There are 4 ways to turn a row about zero (a turn may also mirror it). The second row of each pair is the first, turned, with some noise. The first 28 pairs use one turn. New pairs use 2 turns, one after the other, and a turn may come again.
Some pairs, each with its turns in order after it:
-.04 -.06 .03 -.08 -.35 -.27
.33 .04 -.21 .11 .18 .17 => K_301

-.18 .14 .03 -.02 .13 .00
.21 -.01 .08 -.03 .04 -.16 => K_119

-.04 .09 .07 .20 .18 -.18
.17 .21 .13 .06 -.15 -.05 => K_119

.19 -.29 .01 .10 .06 .40
-.19 -.05 .43 -.24 -.07 -.14 => K_914

.31 .00 .04 -.24 -.27 .28
.33 -.15 -.10 -.07 .05 -.43 => K_301

.13 -.01 -.02 .14 -.18 -.02
.15 .22 -.01 -.03 .04 -.09 => K_301

.09 .29 .15 .04 -.18 -.24
.12 -.04 -.11 .27 -.10 .31 => K_914

-.08 -.02 .36 -.08 -.32 -.40
-.18 .24 -.36 -.35 -.07 -.24 => K_943

.03 .15 .22 .10 .06 -.22
.03 .06 .20 -.19 .16 .20 => K_301

-.07 -.03 -.10 .06 .11 .02
.08 -.05 .11 .03 -.07 .03 => K_943

.02 .04 -.24 -.07 -.03 -.22
-.25 .01 .19 .04 -.10 -.18 => K_943

-.05 -.04 -.23 -.11 -.26 -.18
-.25 -.22 .03 .01 -.20 -.16 => K_119

-.03 .18 .10 -.04 -.11 -.01
-.08 .15 -.17 .04 -.12 .03 => K_943

.19 .07 -.10 -.14 .20 .02
.09 -.10 .13 .07 .25 -.09 => K_914

.09 -.23 -.13 .08 .07 .09
-.16 .03 .15 -.02 .02 -.19 => K_914

.11 .08 -.16 .01 .01 -.21
-.23 .05 .15 -.05 -.05 -.04 => K_943

-.15 -.14 -.21 -.26 .03 -.05
-.11 .09 -.21 -.12 .28 -.12 => K_914

-.28 -.10 .10 .37 .18 -.06
.10 .38 .10 -.24 -.10 -.12 => K_119

-.03 .09 .22 .07 -.06 -.02
.10 .03 .03 -.20 -.01 .09 => K_301

-.13 -.07 -.13 .19 -.08 .34
-.12 -.22 .03 -.29 -.21 -.15 => K_914

-.18 .29 -.10 -.01 -.06 -.06
.09 -.07 .01 .11 -.01 -.35 => K_119

.07 .05 .20 .21 .01 -.28
.10 .17 .25 -.08 .08 .21 => K_301

-.02 -.32 -.14 -.03 -.16 .18
.16 -.06 .00 .18 .25 -.24 => K_943

-.23 -.13 -.17 .18 .06 .17
-.06 -.06 -.11 -.21 -.14 -.30 => K_914

-.22 -.06 -.06 .16 .07 -.17
.01 .11 .12 -.14 -.19 -.14 => K_119

.13 .45 .11 -.14 .14 .25
.31 -.05 -.11 .31 .35 -.05 => K_119

.28 -.06 .29 -.11 -.04 .00
-.15 -.05 -.23 -.17 .25 .12 => K_943

.07 .09 .22 -.13 -.04 -.02
.14 -.16 .08 -.18 .10 .02 => K_301

New pairs, each followed by its turns in order:
.03 .00 -.01 -.06 -.01 .31
-.16 .09 -.19 .12 .07 .07 => K_301 K_914

-.02 .21 .02 .01 .05 -.16
-.01 -.07 -.14 -.16 -.01 .17 => K_943 K_914

.15 -.06 .01 -.06 .07 -.12
-.03 -.19 -.05 .07 -.09 .09 => K_943 K_301

.10 .14 .06 .40 -.09 .13
.01 -.12 -.12 -.17 .39 -.03 => K_301 K_301

-.78 .07 .15 .13 -.07 .20
-.48 .45 .12 .09 .44 .01 => K_943 K_943

-.10 .10 .11 .18 .08 -.01
-.03 -.08 -.13 .13 .13 .06 => K_943 K_119

-.11 .01 .01 -.34 -.03 .01
-.07 -.27 .05 .15 -.09 .19 => K_914 K_943

.30 -.03 .16 .27 -.08 .15
.04 .14 .07 .10 .26 -.31 => K_119 K_119

-.03 .17 -.01 .05 .12 -.12
.20 .02 .03 -.09 .12 -.06 => K_301 K_119

.23 .09 -.10 -.04 -.16 .22
.16 -.09 .04 -.05 -.18 -.23 => K_943 K_914

-.07 -.20 .32 -.06 -.05 .13
.19 -.16 -.26 .08 .15 -.07 => K_914 K_119

-.09 .02 -.02 .12 .09 -.11
.05 -.05 -.13 .11 -.10 .01 => K_119 K_119

.01 -.09 .06 .01 -.06 -.13
-.09 -.06 -.10 .00 .03 -.06 => K_119 K_119

-.07 -.23 -.12 -.25 -.20 .08
-.08 .10 .27 .00 -.30 -.01 => K_943 K_119

.17 -.02 .07 -.11 -.09 .05
.07 -.09 .14 .00 -.10 .00 => K_943 K_943

.23 .23 -.27 -.21 .03 .03
-.05 .24 .12 .02 -.32 -.22 => K_119 K_914

-.10 .01 .25 .13 .03 -.10
-.10 .22 -.07 .15 .07 .08 => K_914 K_943

-.25 .05 -.57 -.15 -.18 -.08
-.45 .40 -.13 .27 -.07 .04 => K_301 K_301

-.10 .12 .02 .26 .14 -.01
.16 .02 -.08 .28 -.09 -.05 => K_119 K_119

.02 .05 -.23 .02 -.01 -.25
.10 .20 -.18 -.18 -.01 -.13 => K_119 K_943

.12 .19 .07 -.19 .12 .02
.06 -.25 -.06 -.15 -.04 -.12 => K_301 K_943

-.19 -.18 .18 .20 -.05 .08
-.32 -.11 .05 .01 .12 .12 => K_943 K_943

.04 -.17 -.02 .03 .27 .05
.18 .16 .00 .20 .00 .08 => K_914 K_914

-.48 .25 .06 -.14 -.38 -.42
-.40 .53 -.02 .13 -.30 -.32 => K_943 K_943

.31 .28 .09 .12 .19 .03
-.07 -.18 -.26 -.25 -.29 .07 => K_301 K_943

.43 -.14 .03 -.27 .18 -.09
.43 .17 .20 .00 -.23 -.08 => K_914 K_914

.15 .13 .14 .11 .00 -.15
-.05 -.12 -.17 -.08 -.05 .23 => K_301 K_943

.04 .01 -.42 -.10 .31 .02
.23 -.14 -.24 -.38 -.02 .16 => K_119 K_943

.14 .12 -.10 .17 -.23 .17
.08 -.16 .13 .30 -.18 -.12 => K_301 K_119

-.03 .11 -.20 -.11 .01 -.11
.15 .08 .11 .04 -.10 .19 => K_119 K_301

-.05 -.18 .13 .04 .13 .42
-.04 .10 .33 .14 -.19 -.31 => K_943 K_301

.12 .28 -.02 -.02 .36 .01
.34 -.04 .03 -.33 -.10 -.02 => K_301 K_119

.26 -.22 .25 .01 .39 .32
.28 .33 .22 .13 -.08 .47 => K_914 K_914

-.01 .13 .01 .00 -.29 -.04
-.18 .14 -.09 -.08 .20 .03 => K_943 K_301

.08 -.23 -.41 -.09 -.01 -.09
.00 -.07 -.08 .17 -.39 -.19 => K_301 K_914

-.01 .04 .25 -.03 -.19 .24
-.09 -.11 .29 .20 -.05 .01 => K_119 K_943

.15 .27 -.31 .31 .04 .12
.29 .19 .10 .33 -.22 .16 => K_914 K_301

-.12 .05 .23 .30 .19 -.13
.26 .25 -.03 -.08 .22 -.12 => K_914 K_301

-.30 .00 .10 -.43 .05 -.03
-.34 .10 .15 -.26 .05 -.28 => K_301 K_914

.01 -.06 -.11 .17 .03 .24
.03 .01 .05 -.14 .16 .25 => K_943 K_943

-.17 -.09 .02 -.11 -.13 -.11
.06 -.03 .12 .13 .17 .01 => K_301 K_943

-.01 -.10 .28 .02 .07 .09
-.03 -.07 .04 .17 .03 -.22 => K_943 K_301

